The same things were measured in two ways. Each way mixes the same 9 hidden numbers, adds some noise and spreads widely along 7 directions of its own, which tell nothing about the thing.
Some things both ways: the first way, then the second way.
[-14  29   2 -15 -12 -28  10   8  -4  24 -23  37 -24 -13  -3   2 -29  27]
[  2  -4  11   2   6 -21  -1  -6  13   3 -10   6   1  -8  10   8   7  -8
 -10  -2   4]

[ 12  15 -11 -18 -12 -21 -18  11  -4  52 -51  53 -28 -24  14   9 -15  13]
[ 10  -9  62 -16  -2 -17 -19 -19  47  -7  10 -11 -31  33 -20  36  56   9
  -3 -54  49]

[-39  17   9  32  10  26   9  19 -24   8  13  -3 -24  -4 -63 -43   5  19]
[ -8 -19  -4  -2  -5   2  38 -17  19  22 -33  17  27   0  23 -12  19  10
  -8  19  -7]

[-46  26  24  38   3  23 -11  15  22 -14  31   3 -22  47 -57 -26  -5  48]
[-17  -7 -25   2 -25  -1  22   7   4   3 -46  17  35  19  -6  -4  30   5
 -12  26 -14]

[ -1  20 -28   9 -14  21 -27   1  18  44 -34  41 -24  -6  25  -6  -7   8]
[ 28 -11 -10  45 -16  17  46 -17  -8  16 -42  12  31  -6  52 -18 -12  52
   5  15 -56]

[  2  -6  -4 -14 -19 -10   3   4  22  64 -19  47 -19  35  -2 -18   5   5]
[ 25   0 -64  26 -32 -25  39   9 -62   5  25 -11  56 -50 -19  11  -6 -15
  -9  71 -49]

[  3  18 -14  -7 -27   0 -13   7  26  28 -12  24 -33   8  25  -9  -2   7]
[-11  11  17 -28  28 -23  -9  -1  10 -13 -15  38 -22  22 -15  18  18 -59
  19 -25  24]

[ 23 -17   6 -12   5  -7  60 -26  61 -13  14  22  23  56  -2   4 -29   2]
[ 11 -28 -50  -1 -17 -15  25   5 -26  23  13 -14  -4  10  -9  35  37 -12
 -14  13  12]

[-27   0  16  -2 -16 -23   1   0 -17  14  12  15 -25 -13 -22 -23  -9  30]
[ -1   2  28 -14 -20   9  25 -21 -19  -6  23  -7  19 -16  -6  -9  -5   2
   5   9  -1]

[ -6  14 -17  19   6  -1 -29  51  24  15  -1  27 -29 -14  23 -10   9  13]
[-40 -27  20  -1  15 -29 -24 -12  49  -7  -9  -1 -37  -4   8 -10   2 -21
 -42 -11  25]

[-10  -9  -1  24  21  16  -7 -16  22 -20  21  36  -7   2 -51 -34  -7  20]
[-24 -13  42 -26 -30  -6   3 -14  22 -27   3 -11  -9   5 -38 -19  38   1
 -32  16  28]

[ 24 -10  -3  -8  -5 -22  -9  -7  52  17  65  18 -31  10   9 -18  22  -7]
[ -4  -4 -23  -5  27 -28 -23  33  36   0  -7  20 -16  17  11  18   9  17
 -23  19 -10]

[  7   3 -19 -15 -39 -25 -47  20   2  65   4  29 -40 -13  47 -25  26   0]
[  3  -2   4 -13  17 -18 -25  11 -22   5  49 -10 -14 -56 -24 -16 -27 -12
  -6   6  40]

[ 13  28 -15 -53 -21 -37 -11  -3  -4  24 -21  40 -36   5  31   5 -39  51]
[  1 -46  -9  20 -16  22 -16  19  13  22  29 -26  -6  11  26  46 -21  58
 -13 -20 -29]

[ -1  -3  -6   1 -35 -25 -34 -27  -9  27  11  35 -17  -8   4 -23  -3   5]
[ -7  47  26 -22   9   9   9 -21 -27 -24 -15  35  36 -37 -25 -66 -21 -17
  23   9  10]

[  7   8  10   4 -12  -5   2  -3  24   0  45  17   5  28 -26 -21  23 -31]
[ 25 -11  26  10  27   6 -38  -7  17  19 -36  24 -17 -29  28 -16 -20  53
 -10 -49  33]

[-42  24  19  46   6  22   6  52 -14  14   6 -16 -33   5 -38 -24  17  40]
[ 35 -17  -8  24  14  27  31 -25  23  38 -31  26  -1  38  69  28  -3  28
  30 -51  -8]

[-13  11 -15  -8 -22 -22 -41  28  16  18  32  33 -50 -17  26 -34  29  27]
[ 37 -30  16  35   4  33 -12 -10  23  15  -4  -7 -29  12  49  41 -32  26
  -3 -53   4]

[ 27  -6 -23  21   3  25  19 -19  71   0  15  23  -8  31   1  -2  -6 -40]
[ 32 -26 -17  20  21  17   5  -3   4  19  34  11 -12 -17  26  25 -38   5
  19 -15 -11]

[  3 -13  14   4   9  13  55 -53  56 -30  37  23  -7  60 -79   0 -37 -25]
[ 19 -12   5  -9  33  15 -21  22   9  11  32  16   6 -16  12  43 -35  36
  15 -19 -32]

[  0 -32  23  33   1 -12  24  12  35   8  37   0 -14  39 -10   5   9  16]
[  8  18 -27 -16  24 -15  -8   0 -26 -12  12  25 -10 -13 -13 -20   3  12
  -8   9  -2]

[-29  26  10   8 -10   9  29  50 -12  13 -25  -1 -36  23 -30  -8  -5  13]
[ -4 -42  16  12  34  -3 -30  12  12  10  41  -2 -34 -21  31  31 -44  40
  -4 -33 -41]

[ -9   7  22 -22  -3 -70  20   9 -22  25  13  31  -5 -19  12 -13  -5  79]
[  1 -21  -3   9 -14 -15  -4  -7   1   8  15  -6 -23  19   5  18  17  -3
  -3 -24  21]

[ 42  17 -28 -19 -17 -14   3 -20  37  34 -20  27 -19 -12  61  25 -32  -6]
[ 20 -16   5  15  -2   8  33 -12  47  16 -42  16  -5  62  43  13  46  51
   5 -23 -12]

[-29   9  14  32 -42  -3 -11  -4  28 -22  58  -6  -9  14  -4 -25  17 -26]
[ -3  12 -12   1  26  -9  10 -14 -12   7 -25  44  14 -14  20 -12 -20 -35
  26 -16  -5]

[  0 -29  -5  35  46  47  -9  19  -4  35 -40  42  -1  11 -53 -21  14  37]
[-19   0  34 -40  19 -17 -15 -31  22  -7   4  30 -24  14 -18  13  27 -42
   9 -52  52]

[-24  28  31 -10 -23 -15  60  19 -21   2  -4 -15  -7  52 -71 -45 -25  -1]
[ 20   9 -57 -18  21 -22   9  39 -26  42  23 -20  16 -26 -10  11  18   0
  -4  35  28]

[ 32  17  15   3 -15 -29  19   8  33   0  -8  12   4  42   8  31 -32 -10]
[ 19   7  -8   8  17   6 -22   0   7   5  26   7 -12   8  14   5 -16  40
  12 -37   4]

[-19  27   5  31  10   6 -22  62 -40  23 -43   6 -40 -10 -16   3  -8  64]
[ -2   7 -39  15   9 -17   4  -8   8   0 -12  28   3  20  40 -11  -2  41
 -21  10 -35]

[ 60  -8 -33  -9  12   7  -6  -2  23  46   1  19 -30  12  17   4   4 -21]
[ 17  20   2 -11   8  49  27 -43   8   0 -38  67  33  -2  40 -26 -42  -5
  20 -14   1]

Other things, the second way, with their names:
(509): [ 17 -38   6  12  26 -37 -20  26 -23  42  36 -23 -27 -42  14  45 -18 -13
  11 -23  15]
(415): [  1  -6  47 -20 -39  -7  21 -32 -23 -29  -2 -12 -27  -1 -31 -25  30 -30
 -21  10  43]
(30): [ -1   3  22  -7 -26  -8   1  -8  21 -23  -5   9  -1  -2  -8 -26   5  -4
 -32  38  24]
(250): [-20 -18  44  27 -44  33   2 -32  24 -21   1 -19  20  -5 -12  -7 -16  -7
   9 -31   2]
(289): [-22  -5  75  -6 -35 -12  24 -28 -30 -30  41 -44   5 -36 -44 -14   9 -25
   5   4  -7]
(62): [ 25 -40   0  45 -69   2  54 -37  26   3 -18   1  31  17  12   5  39  26
 -14  31 -18]
(74): [-11   4  72   6 -32  25 -19  -4  18 -43  36  -9   8 -38 -22 -73 -43  61
  -7  24  -9]
(208): [-24  -9  17 -19   0 -36  10   0  -2   6 -45  26   9 -11   2 -43  37  34
 -24  25  -5]
(158): [-17  -6  22  -7   9  -4  -3 -10  27  -6  10   3 -14   8  -1  -5   5  -5
   6 -19  14]
(360): [  3   0  -6  27 -28  34  63 -36  -6   9 -61  26  51  26  57   2 -10  -3
  20  -4 -54]
(68): [  7 -31   0  21 -28  27  26 -36  23  13   2  27  13  35  39   6  -2  49
  21 -27 -23]
(442): [ 10   0 -23  12  58 -61 -23  21  17  25 -12  41  -2 -22  17  12   6   0
   9  -7 -14]
(92): [-31  24  47 -25  10 -32 -27  30  -5 -41  12 -29 -15 -34 -49 -45   4  -2
 -31  38   6]
(142): [ 13  -3  23 -15  -1   6 -20   4 -20 -10  15 -11 -13 -45 -22 -21 -19  13
 -27   6  30]
(349): [-22 -20   0  16   6 -32  16   3  24  15  15   0   6  18  27  20  16   8
  10   2 -35]
(150): [ 14  -9  52 -24  29   9  -3 -12  18   5  -4  18 -36   6  39  25 -17   3
  -7 -34  14]
(244): [ 37   9 -20  12   6   1  21  -8  16  13  -7  22  25  12   2  31  14 -19
  30 -11   7]
(376): [  4  17   2 -20  10 -12   9 -21   7  -8  -1  38  10  22   0   9  18 -15
  12 -11   3]
(355): [ -1   4 -33 -14  22 -23  -2   9  -2   7 -18  15  -7   9  10  19  22  -1
 -26   5  -3]
(276): [ 19 -25 -19   6  47 -15 -23  17   0  18  21  37 -44 -27  43   3 -53  20
  -9   1 -13]
(490): [  8 -21 -26 -29 -18 -14   7 -12 -36  14  41   9 -26 -13 -16  11   2 -59
 -11  14  71]
(5): [ 10 -18  -3   9 -21 -27  11   1 -10  -8  50 -11   6  -7 -18  23  13  11
   1  23 -29]
(464): [-17  16  20 -44  16 -44 -57  33   6 -37 -22   9 -34  17 -55  -2  57  33
 -49  -6  24]
(294): [ -4  19 -24 -29  16 -31 -10   3 -20  -9  22  22  -4  -6 -17 -10  10  -1
 -10  17  11]
(506): [ 16 -17 -25  -2  13 -47  -8   2 -11   0  -2  40 -19   1   3  34  18 -16
 -14   4 -12]
(371): [ 10  -1   2 -13  -5  -5  21  -9 -21  16 -20  22   8 -10  18 -15   5   7
  -3   9  12]
(167): [ -4 -37  32 -14   3 -18  -1 -11  36  25  -2   7 -13  25  20  56  32  -8
   3 -42  23]
(315): [ 15   4   1   2  18   4 -11   4  -7   7  43  -6   1 -24  -4   9 -26   0
  22 -22  11]
(53): [ 19  -8   6  26   5 -17 -14  -8  -4   4  36  -2   4 -37 -18 -10 -10  21
  20 -15   1]
(59): [-13  -6 -44  -6  11 -18 -15  32 -47 -10  35   8  -9 -43 -19 -24 -38   0
 -17  43 -25]
(444): [-31   8   4  -9  -7 -16  -4   2  10  -3 -11  -5  16  -3 -24 -25  25   5
  -9   2  16]
(19): [-19 -16  19  -9 -20 -29   5  -4  -3 -10  -9 -26   5 -27 -33  -6  34 -14
 -40  27  13]
(346): [-32   8  -4 -26  40 -65 -48  27  14 -12   0  22  -7   1 -30  33  24 -30
  -9 -14  -4]
(67): [ 11 -23  16  -4  13  -1 -30   6   1   3  30 -18  -5 -41 -18  40 -19   9
 -22 -22   3]
(223): [-12 -13   8 -14 -16 -19  -7   4 -11  -4  17 -10  -1 -18 -31   0  15  -9
 -16  11  21]
(200): [ -8  -9  30 -11  -1  17  21 -28  27   8   2   4   3  -7  12  -9  -8 -24
   6 -10  30]
(37): [ -9 -11  -6  -3  -3 -15 -13   8  -2  -1  27  -3  -3 -25 -14  -3 -12  -9
 -10  15  10]
(484): [-10 -20  25 -33  17 -18 -19  21 -22  15 -17   1 -29 -21  11  -9   4  39
 -37  -4  14]
(299): [ -1  -2 -35   7   8 -35 -12  16  -2  -1  10   6   0  -6  -8  13   8  -1
 -15  15 -12]
(297): [ 35 -21 -23  -9 -21  15  -6  -4 -26  -2 -10  11 -12 -34  13 -18 -14  71
 -79  41   4]
(149): [  2 -15   8  10   1  -3 -11   2  19  -8  29  -2  -6  11 -19  30   8   1
  16 -23  -9]

Some of these things the first way, each followed by its name:
[-21  -1  32 -12 -15 -44  -4  25  20  33  24  19 -53  32   6  20  -4  73] -> (464)
[ 31   7  -9  -6 -16 -15  13  22   5  16 -12  15   1  18  -6 -31   7 -32] -> (158)
[ 36  37  -4 -17  -5 -32  13   6  32  -6  28  16 -14   1  -3 -12  -8 -23] -> (30)
[-35  31  30  24 -17 -11  18  17   0   3  -3   7 -24   4 -36   1 -16  16] -> (5)
[ 17  -1  -9  20 -32   3 -25 -13  72   7  21  31 -11  35  22   4   0 -41] -> (149)
[ 10   9 -15 -17   3 -14  28 -48  29  -4 -23  49  -9  23  14  22 -71  66] -> (59)
[-11 -16  -5  33 -15  28 -49 -45  25 -43  31  23 -11  -9 -17  -9 -15   3] -> (294)
[  9  -9   0 -25 -40 -60  -4 -20  73   8  43  45 -13  18  39 -13 -14 -17] -> (92)
[ 29 -20  15 -61  -8 -47  56 -25  81  29  59   9  -1  39  58  33 -14   8] -> (484)
[-23 -11  15  15 -35 -32 -11 -55  41  11  76  29 -10 -25  15   0   9 -14] -> (442)
[ -4  23 -30   1   2  28 -29 -12  43  14 -45  59 -37  12  12  23 -52  38] -> (142)
[ 20  -3   5   0 -20 -30  16 -27  55   2  13  33   5  33   8  14 -31 -23] -> (315)
[-26   3 -20 -29 -46 -27 -56  14 -53  47  16  28 -48 -45  22 -76  42  37] -> (360)
[ -8  54  -4   0 -11  -2   2  27  -4  18 -53  26 -28  14  -9   7 -44  29] -> (37)
[-14 -12   3  38  -3   1 -28  34  42  20  73  -6 -33  -4   3 -33  44 -18] -> (200)
[-26  -7  17  25 -23  17 -32  11  38   8  92 -20 -24   6  -1 -35  56 -13] -> (371)
[ 27  24  -7 -11 -33 -38 -24 -19 -10  18  27   3 -24 -38  54  17  -5   8] -> (68)
[ -3  33  -2   1 -35 -12 -19  26  24  22 -22  22 -35  19  26  16 -17   8] -> (299)
[  2  27  -2  -6 -32 -51 -19  14  18  11  10  43  -9  16  15 -18  -8   4] -> (250)
[-69  57  19  -6 -45   4   4  47 -20  32 -21   5 -31   3 -18 -36  10  20] -> (509)
